The rows come from 4 hidden closed curves, with some noise, and rows from the same curve form a group. Each curve winds through 8 dimensions. The rows are also pushed far along 4 directions, which tell nothing about the answers.
Known rows, each followed by its group:
[ -6  18   9 -14  18  21   3 -20   7 -20 -10 -12  -2 -10   0   7  -2  -2
   9  17] => k_431
[-42  45  13 -21  23   4  11   4  -1 -22 -22  -2   6 -34 -21  25  -1  -1
  12  16] => k_282
[ -3 -28  11  -5  -7   2  -2   5  10  34  10   3  -1  16 -14   5  13   5
   1 -14] => k_547
[-28 -10 -11 -12  12  17  -6  -3   4   9   8 -25  -8  -5   4  15 -12  16
  -6  -8] => k_629
[ 20   5 -11   6 -26 -39  15  -3 -18  -7   1  22   7 -14  10  -8 -22 -41
  13  13] => k_282
[-10 -11   7 -21   6  23   1  -2  21  15  12 -31  -1  14 -10 -14  -3   2
   8  -3] => k_431
[ 14  28   0  -4   1 -20   7   6 -13 -34  -8   1   6 -15  -3  -2  -8 -17
   7  14] => k_629
[ 14  -6  -2 -13   5   9  -7   6  10  20  15 -17  -4  18 -10 -22 -15   5
  -5  -5] => k_282
[ 22 -36 -15  30 -26 -24 -11   3  -7   6  10  12 -20   3  15  13  29 -20
 -39 -27] => k_282
[-43 -25   3 -38 -30 -28  21  40   1  48   1   5  20 -17 -45 -13 -46 -33
  42  -8] => k_431
[ 11 -22   0  17  11  11 -16   0   7  16   0  -6 -13  20  10  14  38  20
 -30 -17] => k_629
[ 12  -1   1   0  15   7  -6 -11   3   9  13 -13 -23  12  11  -6   4  12
   6  12] => k_282
[-38  21  15 -21   2   7   7  16  11   3  -3  -7   8 -21 -36  -8 -14  -4
  24   8] => k_431
[-16 -20  -5 -21  21  39 -18   7  26  43  26 -49 -19  29  -5 -15  -2  37
 -14 -20] => k_547
[-17 -32   6 -20  -9   0   4   0   9  19   9 -13   1  -3 -20  15  -2  -9
   7 -11] => k_547
[ -7   8   3   7  18  30 -12  -1  10   3   1  -4  -5  17   3 -16   6  23
 -11  -1] => k_431
[ 17  11  17  -2   5  10  -3   5   4   7  17  -7   0  25 -22 -31  11  37
  12  10] => k_629
[  1   0  -4  13  -3  -5  -1   8   6  13 -13  14  -1   1   9   1   7 -26
 -13  -6] => k_629
[-23   2  -6  -9   2   3  -3  13  -4  -2  -8  -5   0 -20 -20  -1 -17   0
   9   4] => k_629
[-24   8  -8 -16   4   4   3  10   9  10  -7 -14   3 -19 -14   2 -19 -16
   6   1] => k_547
[ 16 -21   0  13 -10  18  -5  -8  10   6   1   4   2  20   8 -27   5  -7
  -7  -4] => k_431
[ -9  -8  -7   2   1  10   0  -4  -4 -10  -3  -9  -2  -4  13   0  -9   6
  14   5] => k_431
[-56   0   5 -44  19  16   9  12  15  26   6 -27  10  -7 -24  11 -39   7
  33   1] => k_431
[  0   5  10  -4  14  14 -10  -9   6  10   5  -3  -9   5  -9   1   0  25
   8   7] => k_282
[ 59  -2  -4  21 -27 -29   3 -20 -20 -39  13  18   6   6  19  -7  -2 -17
 -10   3] => k_431
[-1 -1 12  5  6 14 -3  7 13 10 -8  8  0 13 -2 -9 19  3 -9 -7] => k_547
[  2 -49 -10  -4 -10  -6   2  15   3  33   2  -7  -4  11  -6  -4  -4 -20
   4  -7] => k_547
[-26   6  -4 -13  15   0   7  21  -6 -12 -22  -6  14 -15 -13   2 -20  -7
  19  12] => k_282
[-17  11  -6   8  -2   4  -6 -10  -4 -12 -15  12  -9 -26   5  21  12 -10
 -23  -6] => k_547
[ 21 -26 -11   3 -18 -10   9  21 -11   2   9  -3   9  21 -11 -49 -11 -16
  12  10] => k_547
[  4  39   9   6  23  27  -8  -7   3  -3   5  -3  -4  18  -4 -37   1  45
  10  25] => k_547
[  0 -15  -6   7  -8 -13  -2 -17 -13  -5  -2  16  -1 -12   5  34   3   3
  -9  -6] => k_629
[  0  10  11  -2  10   8  -8  12   8   1  -4 -17 -11   1  -3   0  18  12
   0  -5] => k_629
[-18  -4  -9   1  -6  -2  -7  -4   1  -5   4 -11  -1 -16   5  28  -3   5
 -16 -18] => k_282
[ -6  15  -6  -4  31   9  -1   6   1  -1  -7 -12 -13   3  13  -2   4  -1
  -1  14] => k_282
[ 39   1  13   7  11  12  -8 -25  -3 -17  25  -8  -9  31   3 -16  24  40
  -9  10] => k_547
[ 10 -31 -13  28  -5  23 -22  -7  15  25  11   2  -8  24  10  -8  25  14
 -44 -25] => k_629
[-12 -27  -3 -20  -7   9 -10  12  28  49   7 -21  -5   6  -6   7  -9 -19
 -20 -35] => k_282
[ 10  32   0 -15  10 -12   0 -20  -6 -30 -13   5  -3 -33   5  36 -13 -20
  -9  10] => k_282
[-4 16 -1  5  1 -3 -3 -1 -2 -4  2 -2 -8 -5 26  8 -8  3  2 -6] => k_629
[-15  -2   0   2   7  15  -7   8   8   9  -3   4   1   7  -4 -10  -5   8
  -4  -6] => k_431
[-14  11   8  -1  25   6   3  12   3 -16  -4 -19   2   4  13  21  21  13
  -5  -5] => k_547
[-14 -14  10  -8   3   1   9   5  -3   0  -6   0   1  -1  -9   2  10  -5
  12   6] => k_547
[ 18 -15 -14  14 -21 -13   5   3  -9  16  16  12  -1  13   1 -42 -22 -15
  22  20] => k_282
[-14  21  16 -21  -6  -6  19  -1   9   7   3  -4  14  -9 -13  -4 -23 -15
  39  12] => k_629
[  4   1   8   1  -8  -4   1   1   8   6  20 -14  -2   8  -6   0  11   8
  -1 -11] => k_431
[-35   7   3  -7   2  10   5 -17  -2  -5 -12   5   4 -27  -4  24 -12   1
  23  10] => k_431
[ -2  -6   1   1  12  21 -11   2  15   3   0 -15  -7   6  -8   2  15  10
 -20 -10] => k_282
[ -2  22   5 -11  12   2  10 -23  -6 -20   0  -5   0 -12  15  11 -16   3
  28  23] => k_629
[-10   9   9  11   3  11 -13   2   3  -7   9 -10  -8   3   7   5  11  32
  -3 -15] => k_431
[  6   6  -4  -2  -3  -8   5   0  -1   9  12  -5  -6   6  14 -11  -7  -7
   3   2] => k_282
[ 20 -34 -12  12 -12   8  -9 -13   2  13   6   5  -8  15   4  -2  19   0
 -30 -11] => k_629
[-20 -16 -11   9 -12 -12  10   3  -3 -10 -21   2   7 -27  11  33  -1 -37
   3  -5] => k_547
[ -9   5   4 -10   1   0 -10  -1   6  12 -13  17  -7 -13  -4  20  -2  -8
 -17 -16] => k_547
[ -2 -23  -1  -1 -32 -21  13   6  -6  18   6   4   6  -6 -11  -7  -4 -19
  18  -1] => k_431
[ 16  -3 -16  10 -14 -19   6 -15 -26 -27   0  18   8 -12   7  -4 -25  -9
  11  18] => k_629
[ -6  11  11 -30  17  17   5   0  12  -1  22 -40   0  13 -13 -16 -14  19
  19   8] => k_431
[  2  14   6  -3  17  29  -9 -17  13   0  -1 -11  -1   8  13   5  -1  23
  -1   0] => k_282
[ 8  4  6 -1 12  6  7 -5  6  0 -5 -7 -2  6  9  2 11 -6  6 10] => k_629
[-40 -12   7 -13   4   8   2  19  20  28 -19  -1   0 -13 -15  19  13 -22
  -8 -19] => k_547

New rows, each followed by its group:
[ 14   4   6 -10  13   3   2  11  -3   5   0   2  -3  20  -2 -29  -2   3
  11  17] => k_431
[-18 -11   7  16   2  30 -23  -1  31  23   6 -12 -18   7  10  23  43  16
 -44 -43] => k_431
[-13  -1  -2  -2  -6   9 -10 -14  15  24   1   2  -1  -8   6  23  -9  -2
 -17 -22] => k_282
[  5   5  -8  16  -5   3   1  -7   8  -5   7  -2   7   5  16  -2  -4  -9
 -13  -8] => k_629
[ -1   0   5 -14   5  -7  -1  21   3  15  -3   1  -3   0 -23  -6   0  -3
   0  -3] => k_282
[ 74  18   9  32  -6  -1 -12 -25  -7 -16  16  29   0  41  34 -30  16  37
 -14   3] => k_282
[ 32  -1   6  17   2  -4 -13  -4  -1 -17   9   5  -8  21  24   3  11  10
 -18 -14] => k_431
[-13   6  -6   9 -16  -6  -1  -4  -5 -14   0  -3  -3 -23   0  15   6   2
  -6 -10] => k_431
[-29  -4 -12  -3  -9   7   3  -1   1  -2  -4  -1  12 -19 -10   3 -22 -11
  -1  -5] => k_431
[ 13 -19  -3  -2 -11  -5  -1  -4   6   0  15 -14   0   6   9   8   2 -12
 -16 -20] => k_431
[-11  27  13   2  26  23  -6   0   9 -15   1 -17   3  10  17  10   5  39
   2  -4] => k_547
[ 12   1  -4  11   5  16  -9   6  -2   0  12  -4  -3  19 -12 -39  -3  28
   0  12] => k_629
[-17   1   8  -7  -5   6  -2   2  18  10  15 -23  -3  -2  -9  12  11   3
  -6 -19] => k_431
[-14  30  17 -27  -3 -13  15 -12 -12  -2  -1  17   7 -23 -23  -7 -36  -3
  51  31] => k_629
[ 3  1  8  0 -7 -7  6  2  3 -7 13 -6 12  7 -6  5  3  2  4 -7] => k_547
[-2 13 -6  9 -4  4  1 -5  7 -5  8 -4  8  2 11 -5 -9 -4 -5 -3] => k_629
[-30  -6   5   0  -5  14  -7   6   9  14   8 -11  -4  -4  -4   9   0  20
   7 -16] => k_431
[ 18 -13   3  -4 -10 -19  -1  -3 -11   4   4  19  -9   0 -14   3  11  -9
 -12  -2] => k_547
[ 16 -16 -11   3 -23 -31  10   9  -8   8   1  17   8   1  14   1 -12 -41
  -3  -7] => k_629
[ -4   7  10  -2  16  13 -13 -18   5   2  -3  -1 -16  -7   0  29  11  19
  -5  -1] => k_282
[  5 -24  -3  -9 -17  -9   8  -8  -7  10  -1  13   5  -4 -19 -10 -13 -18
  11  12] => k_629
[  1  14   2  -6  -3 -18   4 -20 -21 -17  -3  21  -4 -25 -12  10 -11   2
  15  19] => k_547
[-31   6   0 -36  31  23   4   5  11   1  -2 -37  -3  -8 -23   6 -10   9
  10  13] => k_629
[  0 -10   4  -6   5   0   0  14  12  19   8 -18  -9  11  -1  -1  20  -8
 -11 -10] => k_431
[ 26   8   5  -2   0   6  -9 -22  -1 -11   6  10  -7   4  -6 -11   3   4
 -11   7] => k_547
[ -3  -3 -11   6   8   4  -3  -8   5  -5 -15   2 -10 -16  17  21   5 -28
 -17   1] => k_282
[ -5   3   3  -6   2  -7   8   4  -9 -19  -6  -2   6 -10   3   3 -26  -7
  30  13] => k_431
[-24   1  -4 -11   5  20   4 -11  -1  -8  -3 -17   0 -12   0   3 -14   9
  16  10] => k_431
[-19  10   6 -17  17  -8  12  12  -9 -12 -17  -1  -4 -20 -22   4   0 -16
  26  26] => k_282
[ -1   2 -11   2  -6   1   3   6   2   1   0 -10   6  -2  -6 -14 -13 -12
   3   5] => k_547
[ 17  21 -11  20   1   0  -8 -23 -18 -48   0  12   2  -8  20   8  -4  14
 -21   2] => k_431
[ -2 -24 -23  18 -10 -14  -2   8  -3   7 -19  12 -11 -12  27  24  13 -43
 -30 -17] => k_282
[-13  15  11  -4  16  13  -1   9   4  -4  -6 -15 -11  -4  -4  -5  14  10
  16  10] => k_431
[ -6  33   0   0  10   3  -9 -33   2 -16 -13  13  -5 -27  20  48  -5   2
 -19  -2] => k_282
[-34  -3  11 -24  -7  -8  13  19   6  17   1 -12   6 -12 -19   8 -10  -4
  27  -8] => k_282
[ 36   8  -6   4  -1 -28   7 -14 -36 -30  -7  33   6  -3  -8 -15 -14  -1
  13  39] => k_629
[-36   7  13 -25   1  -5  12  10  14  12   8 -26   3 -16 -26  17 -10  -5
  25  -3] => k_431
[  5  22   3 -15  11   3  -3 -18  10  -4  -4  -6  -6 -14   7  24  -4 -11
 -15  -4] => k_282
[  9   9  -6   3   1 -17   4   1 -17 -24  -2   6   8 -10  -4   8  -8   1
   3  10] => k_629
[ -5   1   8   1 -14  -9   7  11   3   7  -9  15  11  -5 -16  -5   9 -16
  -5 -11] => k_282
[-18  27  10 -17   4  14   6  -8  -4 -19  -8   9  10 -17 -22 -15 -26   6
  22  21] => k_431
[  1  28   1  19  14  12  -9 -27  -1 -11  -3  14 -10  -3  29  18  13  27
 -13   3] => k_282
[ 31 -19  -4  27 -10  -4 -16   1   2   8  14   6  -2  28  27   9  14  12
 -31 -29] => k_547
[ 24  -3 -11  24   0  14 -21 -16   8  11   6  10  -6  19  24   1  10  20
 -40 -20] => k_282
[ 13   0  -4   4  -8  -2  10  -4   0   1   3   2  10   6 -11 -27  -2 -14
   8  19] => k_431
[  5   5  -1  18   2  16 -15 -31   8 -19  -5   0 -14 -12  20  32  29   9
 -27 -14] => k_629
[  9 -21  -6   1 -16  -1   5 -11  -3  14   1  17  10   9  -2 -18 -14 -11
   5   8] => k_431
[ 15  -7 -17  27   0  -6 -11  -4 -11 -26 -26  22   1 -12  26  30  13 -13
 -34 -11] => k_282
[-39  16  14 -31  -3  -5  11  -5   4  17  -5   3   1 -31 -19  18 -27 -11
  36   8] => k_629
[ 11   7  -4  10  -5  -1   7  -7   4 -13   3  -2  12   4  16  -5  -7 -17
   0   4] => k_629
[ 26   0  -6   7  -1  -5   2  -8 -14  -9  15  13  13  26   7 -30 -22  13
   7  17] => k_431
[ 10  16  -1  12  13   3  -4  -3   5  -4 -10  11  -7   4  13   3  15  -8
 -18   4] => k_629
[  5  14   1 -20  10   2  -3  -5  10   2   4 -10  -5  -6  -4   5 -16  -6
  -3   1] => k_282
[-28  29   2   3  30  26 -11  -8  14 -24  -6 -33 -15 -17  16  43  24  18
 -22 -11] => k_431
[ 11   7  13 -18   5 -15  17  10 -10  13   7   4   8  15 -10 -27 -19  10
  46  26] => k_629
[  5  24   2  15  -6 -10   4 -16 -13 -11  -2  25   6  -7  11  -3 -10   8
  20  18] => k_282
[  6   2  15  -9  -2   3   1   3  10   8  -2   0  -1   6 -11  -3  14  -3
  -2  -7] => k_282
[ -7 -23   2  -2   2  11  -1  14  12  27  -3 -12  -2  15  13  -3   7  -2
   8 -11] => k_282
[ 38  11   2  15 -14 -13  -3 -29 -16 -28  16  23   7  11  13  -6 -10  16
  -2   7] => k_431
[ 13   1  -6  13 -28 -27   4   5 -11   1   2  19   3  -6  19  -7 -19 -22
  10  -6] => k_629
[ 16  -7  10 -10  -6 -10   7   9   0  16  -2   6   0  10 -10 -22   2 -10
  21  10] => k_629
[ 15   0 -13  10   5   7  -3  -8  -1 -13   2 -10  -3   5  16 -10  -5  -8
  -4   9] => k_282
[-12  21   6 -14  -7  -2  15  -3   7   8  -5   7   9 -14  -9 -10 -15 -27
  19  11] => k_282
